The same things were measured in two ways. Each way mixes the same 8 hidden numbers, adds some noise and spreads widely along 5 directions of its own, which tell nothing about the thing.
(in the rows, 128 means zero)
Some things both ways: the first way, then the second way.
[124 139 112 156 130 111 120 143 103 140 166 108 113 161 144 103 105 171
 141 154 119 159  81 131 110]
[164 176 149 110 156  82 159 100 141  79 137 119 135  85]

[143  74 155 117 152 126 111 120 106 137 150  90 156 140 155 129 123 166
  98  93 113 144 136 127  76]
[ 95 158 148  85  93  89 158  82 138  74 113 128 186  89]

[127  98 105 141 162  87 167 118 162 129  94  96 140 119 134 131 133 159
 172  90 163 138 114 104 134]
[ 94 103 114 154 162  98 132 112 145  74 150  81 175 107]

[131  99 109 128 147 124 134 114  79 153 108 123 123 152 142 182 126 102
 172 115 108 137  94 104 144]
[111 174 125 168 183 221 116 149 169 129 146 116 149 113]

[104 122 126 122 175 123 115 127  95 160 110 157 135 175  97 142 142 105
 138 150 109 144 136 134 151]
[143 177 103 103 153 173 151 129 160 117 141 115 100 110]

[142  94 112 109 131 123 143 112 144 145 137 129 122 122 167 126 122 120
 130 146 134 122 114 114 112]
[ 42  98 100 169 150 115 148 104  99 165 129 115 133 113]

[199 134 110 177  77 131 132 135 102 111 106 239 110 124 127 131 152  69
 171 185 112 114 174 201 171]
[138 137 130 164 138 120  85 146 123 175 165 116  90 191]

[105 130 127 109 100 145 101 119 111 139 135 105 109 166  94 114  88 139
 126 174 102 104 111 148 116]
[116 151 126 136 121  72 147 118 174 162 111 101 116 101]

[ 59  98 131 128 145 129 132 145 168 127  89  49 128 113  62 171 103 110
  98  59 129  99 121  85 137]
[104 130 102 147 114 173 143 123 154 132  86 148 132  85]

[170 100 125 145 180 137 127 135 156 131  81 143 140 107 145 167 145  67
 118 116 123 160 185 127 129]
[136 125 126 144 186 185 167  64 184 125 128  66 150 154]

[100  81 131 115 151 128 122 140 132 154 167 128 149 116 164 142 116 141
 114  85 144 134 144 102  91]
[176 174 146 116 134 206 120 161 161 140 152 148 155 124]

[121  67 133  86 140 117 134 134 162 148 156  35 130 110 155 104 110 157
  69  83 140 110  90  79  83]
[137  56 129  95 138 152  48  99 154 132 122 152 195 191]

[140  87 120 121 157  99 156 126 139 138  81  97 136 120 117 149 144 110
 126  92 129 121 108 110 149]
[ 55  73  94 133 192  66 119  60 144  98 130  77 166 124]

[158 100  85  76 117 114 128 180 177 147  83 141 139  71 160 133 120  72
  80 127 170  80 143 141 100]
[115  68 113 197 229 114  74  31 140 202 198  54 142 242]

[127 108 132 149 143 140 137 122 163  93 117 110 138 108 154 162 123 116
  68 137 120 145 139 130  80]
[142 107 119 109  77 193  76 128 128 106 101 168 167 167]

[151 112 106 114 131 118 130 133 145 151 142 106 113 131 151  94 111 137
 134 149 140 127 110 117 117]
[119  94 130 124 133 104 128  94  81 125 133 127 150 142]

[132 112 129 133 105 127 129 128 124 135 128 102 104 131 125 138 104 116
 119 143  95 116  83 130 123]
[140  75 122  69 138  89  70 105 187 143  92 113 163 156]

[ 84 121 109 153  95 120 127 175 148  99  84  79 137  96  79 165  92 133
 115  64 154  89 132 137 114]
[142 115 108 163  80 185  34 168 115 117 162 191 162 171]

[ 79 153 121 139 104 180 109  82 118 111 149 147  96 178 121 155  84 114
 135 231  91 130 120 137 106]
[181 199 133 177 141  82 173 136 189 138 115  86 105  56]

[128 104 121 112 144 135 111 137 109 142 124 139 137 144 126 134 131 106
 110 137 125 123 146 134 122]
[142 176 126 167 172 198 134 114 172 164 152 106 113 143]

[172 129 109 182 121 112 146 107  68 119 104 162 115 161 139 157 139 124
 206 157 100 155 102 157 159]
[ 90 161 121 148 176 160 133 136 205 127 118  89 137 106]

[102 102 129 137 145 116 146 101 103 119 101 126 136 164  82 140 154 129
 137 127 121 116 122 123 159]
[105 123  92 124 144  89  95 113 156  85 121 129 140 110]

[139  99 109 125 123  92 169 114 122 132 121 142 124 132 139 118 152 127
 136 143 135 108  85 126 148]
[161 103 119 110 181 109  26 130 170 114 136 104 154 188]

[110 116 102 141 121  93 146 136  85 139 158  86 112 158 136 117 121 170
 145 119 130 130  43 101 131]
[112 146 117 159 213 191  86 134 189 145 152 138 135 121]

[170 155 115 144 163 134  90 127  99 146  58 133 121 186  83 131 118 106
 184 182  98 161 159 178 155]
[141 135 119 125 156 109 168  78 160 102 162  63 139 146]

Other things, the second way, with their names:
<228>: [ 82  83  89 115 101 182  65 122 115 160  84 194 134 153]
<674>: [192 156 134  68 116 149 160 105 238 125  92 124 155  94]
<530>: [100 180 107 117 159   8 166  38 105  32 120  89 117  83]
<368>: [143 205 135 104 103  68 150 119 120 135  72 153  84  64]
<448>: [ 84 112 110 140 138 152 123 154  85 127 148 152 138 114]
<417>: [102  93 104  87 161 181  56 127 105  93 183 134 174 209]
<549>: [173 194 141 169 121 234 125 184 180 174 121 152 123 112]
<804>: [ 59  81  95 101 153  54 109  85 124 146 109 126 144 105]
<463>: [ 83 128 117 122  89 169 150 153 109 132 117 153 117 131]
<608>: [115 123  75 111 168 139 143  66 174 149 122 115 104 109]
<302>: [163 191 156  62 132 101 163 106 217 122  80  98 151  82]
<650>: [183 211 164 161 109 151 140 148 114 111 117 158 130  92]
<277>: [182  79 130  24  44 146 136 236  88 101 158 159 142 138]
<163>: [ 31  44 106 125 173 124  89 138 128 176 165 113 162 179]
<179>: [142 150 100 104 148 166 139 104 181 118 146 139 126 118]
<770>: [205 139 112 103 124 186  57 118 165  67 130 140 152 197]
<738>: [106 123  89 158 198 172 109  78 210 116 119 129 131 118]
<511>: [ 61 169  74 130 131 168 145 122  85 112 134 171  74  95]
<494>: [111  68  96  62  99 106 100 104  97 110 114 172 148 127]
<174>: [167 119 128 136 161 182  90 146 165 142 141 147 118 154]
<546>: [ 94 112 117 138 197  88 135  59 123 113 181  98 148 136]
<595>: [141 217 150 152 107 187 149 148 140 157 108 157  98  98]
<183>: [101 150 105 131 134  91 140  71 182 128 136  70 123 150]
<132>: [164 195 170 134  78 195 158 187 111 149 107 171 124  91]
<373>: [161 181 122 112 116  77 201  58 188 132 101  91 125  68]
<166>: [ 90 153 117 118 149  48 208  75 110 130 114  87 105  70]
<609>: [180 128 116 106 148 177 126  82 206 117 134  96 164 142]
<435>: [ 94 141 103 108 141  66 181  73 156  90 111  91 146  52]
<598>: [100  81 111 127  82 143  76 142  89 129  93 169 161 148]
<842>: [188 251 148  93  64 217 174 142 146  93  66 164 104  84]
<117>: [ 94  97 105 123  70 120 126 136  80 129 104 155 133 117]
<306>: [119 168 134 179  93 142 177 164  60 141 139 166 103  83]
<229>: [ 70 165  98 136 120  90 228 103 123 149 110 119  81  51]
<395>: [140 190 126  67  88 192 162 135 159 112 103 139 139  95]
<542>: [140  82  88  83 117 141 121 116 179 140  97 124 125 141]
<261>: [138 136 149 159 111 138 126 170  84 124 138 112 108 160]
<630>: [133 145 127 155  96 208 134 146 115 141 112 160 126 133]
<509>: [229 153 131  43  93 137 118 176 161  78 124 132 134 126]
<87>: [143  85  95  82 151  94  75  65 127  67 157 150 158 165]
<333>: [186 177 155 169 104 226 112 179 164 183 125 160 117 146]
<457>: [143 174 156 166 137 141 154 132 126 104 129 157 151  70]
<131>: [140 119 118 116 180 160  91 127 194 137 163 146 137 139]
<836>: [134 140 116 132 150 118 101 148 188 158 151 133 141 113]
<777>: [ 77  73  93 163 189  98 104 106 139 126 186  95 152 132]
<480>: [ 32 123 116 169 154 103 108 173  93 115 173 118 154 112]
<350>: [158  58 138 123 184 115  84 125 163 154 191  56 169 212]
<300>: [128 126 108  96  99 190  92 100 169 124  87 128 187 151]
<821>: [100 145  90 181 198 184  79 126 122 143 158 164 106 127]
<612>: [ 86 161 113  91 138  80 162  90 127  91 116 129 146  56]
<172>: [ 67  78 115 146 184  72  49 128 123 113 170 145 156 144]
<797>: [112 111 108 151 153 108 138  55  90 145 138 137 123 128]
<694>: [170 136 130  66 136 138  51 139 144 107 138 143 143 180]
<691>: [128  74 110 115  94 151  60 117 102 110 132 193 171 165]
<82>: [ 87  91  88  83 127 171  59 134 178 130  94 140 154 161]
<257>: [184 228 153 156 120 164 129 136 128  88 115 133 103 128]
<33>: [100 100  98 121 134  68 133  76 161 156 118 115 140 107]
<285>: [158 129 143  59 126  70  51 140 152  49 171 125 177 180]
<282>: [153 179 153 134 170  90 108 123 195  94 152  79 157 117]
<386>: [190 126 140  96 114 157  98 181 134 106 146 150 139 145]
<206>: [ 48  42  75 119 160  68 158  74 115  97 121  90 143 115]
<59>: [ 56 136  86 142 134 111 194  44 157 120  78  99 135  70]
<404>: [113  68 100 107 142 128 128  78 169 150 102 138 184 107]
<286>: [188 132 127 114 130 200  45 108 173 145 123 160 141 204]
<565>: [187 144 125  57 144 139 100  70 166 114 169 131 142 172]
<378>: [ 95 173 102 145 164 123 175  66  68  58 159 124 113  94]
<499>: [ 81  65  80 113 147  97 111 123 174 186 130  76 142 141]
<719>: [109  72 119 100  74 120 105 111  50  73 141 173 175 173]
<823>: [104 179 149 135 169 101 126  97 145 121 134 118 137 119]
<687>: [107 119 122 146 138 177  62 167 122 129 189 134 142 198]
<397>: [ 62 124 114 138  61 160 139 161  72 123  63 173 125  99]
<658>: [ 77 117 130 157 138  27 139 110 111  91 144  98 141 110]
<513>: [103 205 120 132  97 147 160 152 132 159  77 136 108  68]
<593>: [ 83 154 107 190 150 189 166  90 149 150  76 137 129  72]
<640>: [134 171  95 176 111 143 128  96  33  85 133 187  95 102]
<760>: [105 191 106 129 109 176 208 101 196 113  60 103 119  48]

Some of these things the first way, each followed by its name:
[148 100 122 130 125 114 136 112  85 137 106 148 135 148 136 153 135 121
 158 133 110 122 113 146 135] | <282>
[133 115 128 147 123 144 121 123 119 108 128  92 119 146 118 135 118 126
 108 139 114 130 124 125 117] | <691>
[134 100 126 115 154 141 109 137 115 157 115 120 125 139 127 156 121  87
 121 120 107 132 133 119 129] | <546>
[120  93 106 125 113  89 169 132 174 115 149  95 133  98 160  91 126 176
 102 110 174 108  93 107  98] | <598>
[ 59 129 113 125 161 128 112 165 148 140 135 124 135 131 114 147 111 112
  72 128 135 135 123 111 103] | <608>
[ 88 134 115 134 136 110 121 183 171 152 104 125 124  95 112 153  89 101
 107 108 131 125 116 138 114] | <166>
[173 125 133 176 125 121 125 127 112 123 121 156 121 141 123 117 136 126
 161 146 108 149 151 167 145] | <463>
[ 94  97 134 130 181 117 137 113 131 120 126 115 161 148 124 137 146 151
  95 119 137 146 141 113 106] | <760>
[110  93 111 123 138 109 151 127 144 158 133 108 120 117 138 136 115 131
 156  95 140 120 101  91 137] | <448>
[112 122 120 122 126 133 127 117 155 129 117 105 114 138 116 128 100 125
 125 158 122 120 118 130 116] | <117>
[111 109 121 141 123 141 127 127 154 135 147 136 116 125 125 126 112 120
 140 129 135 121 151 116 128] | <306>
[111 115 125 145 109 139 127 132 134 115 155 112 118 127 138 132 106 135
 105 135 123 123 118 125 101] | <650>
[125 124 120 148 143 123 131 115 131 131 130 130 121 154 109 108 130 140
 154 149 130 140 136 129 148] | <542>
[ 68 110 132 130 154 120 103 159 140 147 176  63 144 142 121  99  91 197
 105  82 149 145 122 100  80] | <674>
[ 80 120 117 106 142 134  97 159 139 139 148 127 151 138 126 115 102 152
  91 131 155 123 154 135  77] | <373>
[131  94 122 117 148 110 127 121  68 163 135 137 133 167 131 133 141 137
 160 118 112 133 104 120 146] | <612>
[113  99 118 111 115 104 133 139 104 160 128 132 124 138 113 125 125 130
 142 114 128  98  98 128 143] | <513>
[141 142 105 169 146 110 127 141 102 111 136 134 131 163 135 104 138 159
 133 160 135 163 117 144 123] | <87>
[188 125 115 159 116  98 155 115 154 121 122 155 111 125 149  86 137 139
 162 177 132 140 126 163 137] | <261>
[103 131 112 104 110 149  99 125 103 145 131 114 112 165 118 135  89 125
 132 174 115 113 107 136 111] | <33>
[165 114 132 151 149 130 123 127 154 113 127 102 132 127 152 112 121 144
 107 142 126 161 152 140  91] | <719>
[123 113 103  83 131 115 135  93 124 167 135 137 115 164 150 106 108 144
 165 189 129 116  88 126 121] | <499>
[ 63 132  87 146 147  90 152 183 188 105 140 115 147  97 127 103 131 154
  61 110 195 125 115 106 101] | <640>
[ 87 114 122 134 152  67 121 200 129 147 122  65 152 131  71  87 126 181
  88  53 156 123  97 125 127] | <842>
[ 80 103 110 107 137 122 122 177 180 147 137  63 124 102 113 116 100 120
  70  84 160 101 113  85 109] | <797>
[112  96 130 132 121 120 122 178 150 110 138 107 147  96 123 127 131 122
  39  86 146 107 140 130  91] | <286>
[104 137 117 137 152 100 125 137  76 137 137 132 125 189  98 107 146 146
 116 164 112 143  80 136 147] | <511>
[138  84 149  84 160 119 110 130 125 140  76 144 170 143  85 120 158 108
  82 121 128 100 187 164 127] | <183>
[133 118 122 150 103 121 120 151 100 119 163 151 132 134 148 117 125 143
 106 137 124 128 122 154 101] | <595>
[134 134 118 128 147 119  85 178  87 153 126 142 141 156 122 121 117 126
 109 139 120 145 138 163 108] | <565>
[165 107 115 140 103 144 137  95  67 144 118 179  97 158 136 167 141  70
 188 170  83 116 110 136 177] | <804>
[137  99 119 166 117 136 134 113 102 120 174 104 116 148 152 120 124 161
 160 112 131 142 121 103 125] | <457>
[125 154 108 172 149  79 140 163 127 105 101 142 142 139 113 120 140 146
 102 155 132 157 100 170 118] | <530>
[ 87 145 112 193 138 128 135 140 110  84 120  87 120 152  99 167 121 133
 106 128 117 155  89 113 127] | <738>
[118 123 103 135 116  49 141 200 117 160 128  93 125 122 103  87 119 171
 126  82 148 112  48 136 137] | <694>
[150 118 118 135 172 118 145  86 129 145  90 103 107 171 107 122 136 119
 180 161 109 155 110 112 172] | <206>
[165  96 122 164 112 102 172 113 137 112 116 136 117 114 137 126 151 125
 153 122 127 120 111 131 156] | <397>
